The rows come from 4 hidden closed curves, with some noise, and rows from the same curve form a group. Each curve winds through 8 dimensions. The rows are also pushed far along 5 directions, which tell nothing about the answers.
Some rows, each with its group after it:
[-36   4  -9   2 -10   1  16  -9   6  13  -4  17  41  -5  20   3   8]
(3)
[-51  -2 -17  20 -11   7  35   3  15   5  -9  12  31  -5  31   5  -5]
(0)
[-14  -6 -21  18   4 -58  16 -17 -18  50  -5 -33  35 -51  34  -5  17]
(2)
[  4 -20   8 -28  -4  45 -25  19   7  -7  21 -13 -42   7  10 -15  40]
(3)
[  8  -5  11  -9   4 -12   2 -14   2  -3 -12 -13  -4   6   1  -6   2]
(2)
[-40   4   2  18   2  -1  -6  13  24 -25   0  35 -14   0   0  36 -15]
(2)
[ 42   5  -7  -4 -17   5  -5   4 -35  -4   8 -19  -3 -20 -10 -22   9]
(0)
[-24 -19  22 -19  -3 -32  35   9  26  16  -4 -10   0  16  25 -15   1]
(1)
[ 25   2 -17   4   2  36  14   6 -12  -4   7  12  11  21  -9  -5  -3]
(2)
[  2 -20  11 -13  -8 -15  45  17  -5  39  -9 -12  20  10  16 -29  18]
(1)
[-11  20  18   6 -12 -12  -2 -23  13   9 -24  21  29  11  -7  10 -17]
(3)
[-20 -21  -4 -11  -3  16  25   7  -3   7  -8  -6   3  17  28  -8  11]
(1)
[-54   6 -30  27  -1  -5  28 -22 -31  36 -38   4  70 -26  22  19   8]
(2)
[-18 -15  -1 -20  17 -45  -9  -8  26  24  29 -39 -30 -23  31  -8  23]
(3)
[ -1  10   6  27 -11 -24 -30 -18   3  -9  16  -2  -6 -27 -20  11 -22]
(1)
[ 19  21  17 -19  -2 -51 -21 -16  16  13   2 -14 -13 -22  -1   0 -10]
(1)
[ -8 -33   9 -25 -30  45  45  25  32  13  13  -4  -2  24  50 -36  51]
(3)
[ 20  -4  21 -17 -11 -21  22  11  22  10  -8  -1 -13  19  19 -14  -5]
(1)
[-45 -35  -6  10 -14  49  13  12  40 -16  36 -16 -19   2  40   7  20]
(2)
[  5   9  38  -5  -3 -32 -20  -2  49 -17   6  15 -24  11  -6  10  -9]
(3)
[ 17  -7   7   7 -16  -4  13  11 -17  15  -3 -11  20  -2   5 -23   7]
(0)
[-18   3  23 -16   1 -39  15  11  26   6  -9  17  -3  14   6   2 -12]
(2)
[ 13  -1  16  -9  13 -36 -16   1  15   6  14 -33 -28 -11 -11 -17  -2]
(0)
[-10  -9  20 -18  -7 -13  28   5   3  12 -22   9   7  26  13  -9  -2]
(1)
[-67   5   7  49 -30  29  34  -3  35 -17 -31  76  46  26  16  63 -25]
(2)
[ 35  23  15 -22 -23 -12  37   7 -11  52 -17  10  54   1 -18 -32   7]
(1)
[ -1  13 -21  32  -3 -15 -12 -40 -21  12   6 -24  32 -36 -12  -7  -3]
(3)
[-13  -9  18  -3   0 -28   2   2  21  14  -3 -22 -20 -12   8   0   9]
(2)
[ -3 -12  23  -2   2   0 -14  22  21 -20  19  17 -32  21  -8  22  -5]
(2)
[-16   9  -2  -9 -14  24  12   6 -13  -6 -17  16  17   5   0  -4  -2]
(0)
[ -9  -4 -21  -8   9 -17   9  -4   5   6   9 -16  -9 -23  25  -8  15]
(0)
[  2 -18  -6 -10   7 -35  17 -13   3  32  13 -33   4  -4  31 -19   7]
(2)
[ -1  11   4  28  -7 -50 -24 -25 -33  15 -13 -26  15 -40 -14   2 -19]
(0)
[-18  13  10   6   5 -26   3  -8   0  -1 -18  19  27   9  -6  24 -31]
(3)
[-11  10   6   0 -16   4  35   0  17  14 -12  23  47  14  10   6  -5]
(0)
[  4   5   4  23   9 -11  -2   1  16 -26  -2  17   0   6 -11   7 -16]
(0)
[ 23  -5  -7  -2  -2   4 -12  -8 -39  25   2 -49   0 -24  -8 -33  16]
(0)
[-23 -17 -18  31   3  21  13  13 -10  -2   2  17   4  -1   1  18   2]
(1)
[ 10   7  -1   1 -10  -6  45   3   0  12 -19  13  37  19   8 -20 -10]
(2)
[ 11   4 -11  10   1 -45   5 -16 -17  47   4 -12  28 -18  11 -18  -2]
(0)
[-24 -12   1   0 -17  32  18   4   7 -12 -16   4   5   7  28  14  18]
(1)
[  6  12 -10  21 -16  62   8   0   0 -10 -12  29  11  13 -17   5  13]
(3)
[ 57  24  19 -30  -5 -14  -3  11 -24  29  -9   5  18  16 -27 -37   3]
(3)
[ -6  18  22   2  -7 -25  -2  -5  25 -14  -3  24  10   6 -13  21 -27]
(0)
[ 27   9  14  10 -16  17 -11   9 -18  -4  -4  19  12   5 -30   3   0]
(2)
[-13 -17  -2   1   4  23  22   7  11 -10 -11  16   1  22  17  19  10]
(1)
[ 20 -21 -12 -10  -4  40  18  12   6   2  23 -11  -8  16  19 -15  21]
(2)
[  7  34 -15  25   2 -37  10 -10 -18  23 -18  34  48 -15 -17  16 -24]
(0)
[ 15  16  16  -1 -20  15   6   1  14   5  -5  18  12   9 -19  -3  -6]
(2)
[ -8 -15  -7 -14  -7  44  28  19  19   5  10   4 -15  25  24 -13  24]
(3)
[ 12   5  15 -13  10 -16  12   1   5  -2 -21   9   1  18  -6   7  -5]
(1)
[-13 -31  -4 -27  -1  16 -17   1  -9  14  23 -48 -29 -18  33 -16  39]
(0)
[-33   6  10  14  -9 -79   3 -27  15  26   7 -10  31 -23  20  -6 -29]
(0)
[-37 -42 -27   5   4  23  33  -1   6  17   8 -28  -1   1  59  -2  26]
(1)
[ -8  -4  36   1   4 -39  -8   3  26 -41   1  19 -30  21 -15  23 -36]
(3)
[-14  13   3   6  -2  -5 -10 -12 -17 -11 -12  21  19  -2 -23  12 -16]
(3)
[ 24  -7  -1   1  10  13 -33   2 -21 -35  23 -13 -38   5 -28  -4 -11]
(3)
[ 32  13  17 -10  -2  25 -25  22  -3 -20   2  21 -20   7 -38  -1  14]
(3)
[ 28  21   5 -15 -11  28  14  17   6 -23 -10  47  14  36 -12  -1 -19]
(1)
[-22  -6  -5  10 -10 -29  15 -29   6  30 -10  -7  31 -16  34   8   1]
(1)

New rows, each followed by its group:
[  3 -22   3 -19 -14  49  13  18   1 -16  -2 -13 -15  13  28  -6  34]
(1)
[ 27  -5  18 -22  -4  20  12  10  -6 -11   3  -8   7  31 -15 -27   2]
(2)
[-38  -9 -13  14   2 -35  12 -10   5   8   8  -3  14 -11  28   8 -10]
(3)
[ -3 -36  -5 -18  -9  38  32  14  -1   1  14 -22  -5  22  34 -20  25]
(3)
[  6  17  14 -12   6 -52  -5  -4   7   7  -9 -10  -4 -14  -2   3 -12]
(1)
[-15   6  17 -10 -23   2  26  -5  20 -12 -15   7  20  10  10  -2 -10]
(0)
[  8  11  -1  11   9  17 -13  17  -2 -27  -4  31  -3  10 -24  15  -7]
(0)
[ 41  -9  18 -44  -9  27  10  14  13  11   8 -24 -23  18   5 -31  29]
(1)
[-12 -28   5 -17 -26  25  35  14  26  17  14 -11   0  10  46 -32  43]
(3)
[ 23  -5  -9  -2  16  -6 -22  -2 -12 -10  26 -16 -26   1 -12  -6  -9]
(2)
[ -9   6  -5   1  -3 -21   9 -19 -28  23 -14  -6  42 -19  -5  -6   2]
(3)
[ -4  12  38 -18 -10 -30   6  -3  37 -25 -11   9 -13  16  -8  -4 -25]
(0)
[ 31 -10 -24 -14  11  26  -3  22 -12  -9  26 -10 -24  -3   5 -28  28]
(0)
[ 14  11  11   6  -4  -4 -18  -5 -21   0 -12  -9  -6  -5 -27  -8 -13]
(0)
[ -9 -20  -4   6  -2  32   9  12  -1 -31  12   3 -11  18   5   9  -2]
(3)
[-30   2  20   8 -23  -5   1  -9  22 -13  -5  15   1   5   8  25 -22]
(0)
[-24 -26 -20   8  13  20 -12  13   5  -7  17 -10 -34  -6  25   2  21]
(0)
[ 35  -7  15 -39   5  41  -4  26  15 -23   6   4 -47  26  -8  -6  26]
(0)
[ -1 -10   1  11  11  12  -3   4  -4 -19   1   9 -14  23  -8  19  -9]
(2)
[-28 -22 -14   6   0  11  16  -3  12  10  16   3   6   3  24   1   3]
(1)
[ -4   0   5 -20  -1  12  23  17  25  -6  -7  16  -2  18  19   9   9]
(1)
[  4   3  -8  21  -2  12  13   1  16 -12   9  11   4   9   1   7  -6]
(3)
[-10  -8 -29  27   4 -11 -32 -36 -18  25  22 -55  -7 -57   9 -10  28]
(3)
[-32 -12   6   4   2 -13 -19  -8   5  -4   2   7 -16  -8   5  22  -1]
(1)
[  3   6  -7  19  -4  16  22  -6   8  -4 -12  25  27  20   6  18  -5]
(3)
[ 15   8  -2 -16  13  27 -21  15  11 -22  24  11 -43  13 -24  -3   7]
(3)
[  9   3   4  -3  -3   7 -36  -7  -6 -42  23 -25 -28 -19 -19  -5  -8]
(0)
[-18  18 -41  66 -10  43   0 -26 -34  -2 -20  23  44 -20 -15  30  -7]
(3)
[ -8 -23  13  -9   5  -2 -11   9  13 -35  26 -14 -31   4   3   3  -1]
(3)
[  3  -8  20  -9 -28  42  59  24  16   1 -26  22  24  41  12 -10  12]
(1)
[ 20  13  15 -15 -17  11  28   3  25  25  -9  13  29  18   6 -21  21]
(3)
[  4  28   8 -10 -15  -1  -5   9  -3 -18  -3  31  -3   4 -26   6 -26]
(0)
[-13  -3 -27  13  10   9   8 -14 -14 -11  -7 -19  16 -19  11  -6   8]
(2)
[ 20  -6  -1  12   2 -26  -7  -6   8  13  13 -15 -16 -11  12  -6  16]
(3)
[  4  -3  -9   5   0   0 -18 -17  -4  -6   9  -9  -4 -11   6   7  -2]
(1)
[ -9 -13  11 -15  -1  -7  25   7   5   7 -15   1  -2  25  18  -9  -1]
(1)
[ 30  -4  13 -11 -16   9   9   9  -7  29   8 -25  -2   2 -10 -30  13]
(2)
[-23 -22  10   6  -5 -39  -9   0  13  22  27 -19 -15 -15  26   5   3]
(2)
[-12   2  20 -21  -5 -34  18 -12  32  23   0  -6   8  17  20 -16 -10]
(3)
[-23 -14 -15  22  10  30   7   1  -6 -18   0  13   0  20   5  27  -7]
(2)
[  1  16 -16  22 -11  -3  15 -24 -19  24 -21  14  52 -11   1   9 -10]
(1)
[ -5  -3  21   5   8 -43  -7   7  16   9 -10  20 -14  13   3   4 -12]
(0)
[  9 -12  28   1   2 -51 -23   4  25 -10  14 -12 -46  -8   5  12  -5]
(0)
[  7   1 -18  23   6   6 -32  -4 -15 -15  23  11  -9  -9 -11  10 -10]
(0)
[  7  37 -23  28   2  19 -32 -17 -45  12 -17  16  30 -23 -43  11  -9]
(3)
[  8  -1  -5  11  -6  19 -22  -7 -19  -3   2 -17  -8 -24 -10  11  17]
(1)
[ 18  -4  17   4 -19 -13  21   2   6  16 -16 -10  12  -7   9 -16  13]
(2)
[ 24   1  11  11   1 -17 -29   8 -11  -5   9  -7 -18 -20 -18  -2  10]
(3)
[ 13  -7  29 -13  -2 -45  15   5  32 -10   2  -1 -20  21  10 -16 -16]
(2)
[-16  -4 -15  23  14 -23 -19  -8   8 -14  20   0 -24 -26   1  22   7]
(3)
[  2  27   4 -11  -1   8  29   9  19  11 -18  42  20  27 -15   4  -6]
(3)
[  4   5 -18   1  15  25 -22   0 -19 -18  18  -7   2  -5 -19   7  -5]
(3)
[ -4 -14   2  -2  -2  35  -1   9   4  -3   3  -9 -15  15   4 -12  10]
(0)
[ 14   9 -10  10   0 -10 -16 -22 -16   4   1  -5  12 -16  -6   4  -8]
(1)
[-19  -1  -1  28  -6 -12   0  -2  11  -8  -5  15  -2 -10  10  32 -10]
(0)
[  1  20   2  12   0 -14 -14 -12 -27  12 -16  23  26  -2 -28  16 -18]
(2)
[ -3  -8   8  12   2  29 -19   8   9 -40   4  13 -23   7 -12  26   5]
(2)
[ 21   4  17  -4 -20  29  43  10  -4   5 -23  28  36  51 -11 -13 -11]
(2)
[-15  -3 -15   7   1  26  17  -3   7   2   5   3  17   1   3   8   3]
(1)
[-27 -11  -3   8  -7  51 -11   2  11 -31  17  11  -8   1  -6  20   9]
(1)
[  4   3  31   9   7 -40 -24  -9  18 -29  -7  10 -22   4 -21  23 -21]
(2)
[-36  -1 -13  38  -2  41   2  -4   6 -35 -11  32  15   3  -2  45  -5]
(2)
[-18  15   5  25  -9 -18   4 -16  -6  13 -11  25  29  -5 -26  10 -30]
(1)
[ -5  13 -10  30   3  20  13   9   8  -5  -8  28  20  12 -15  14 -15]
(0)
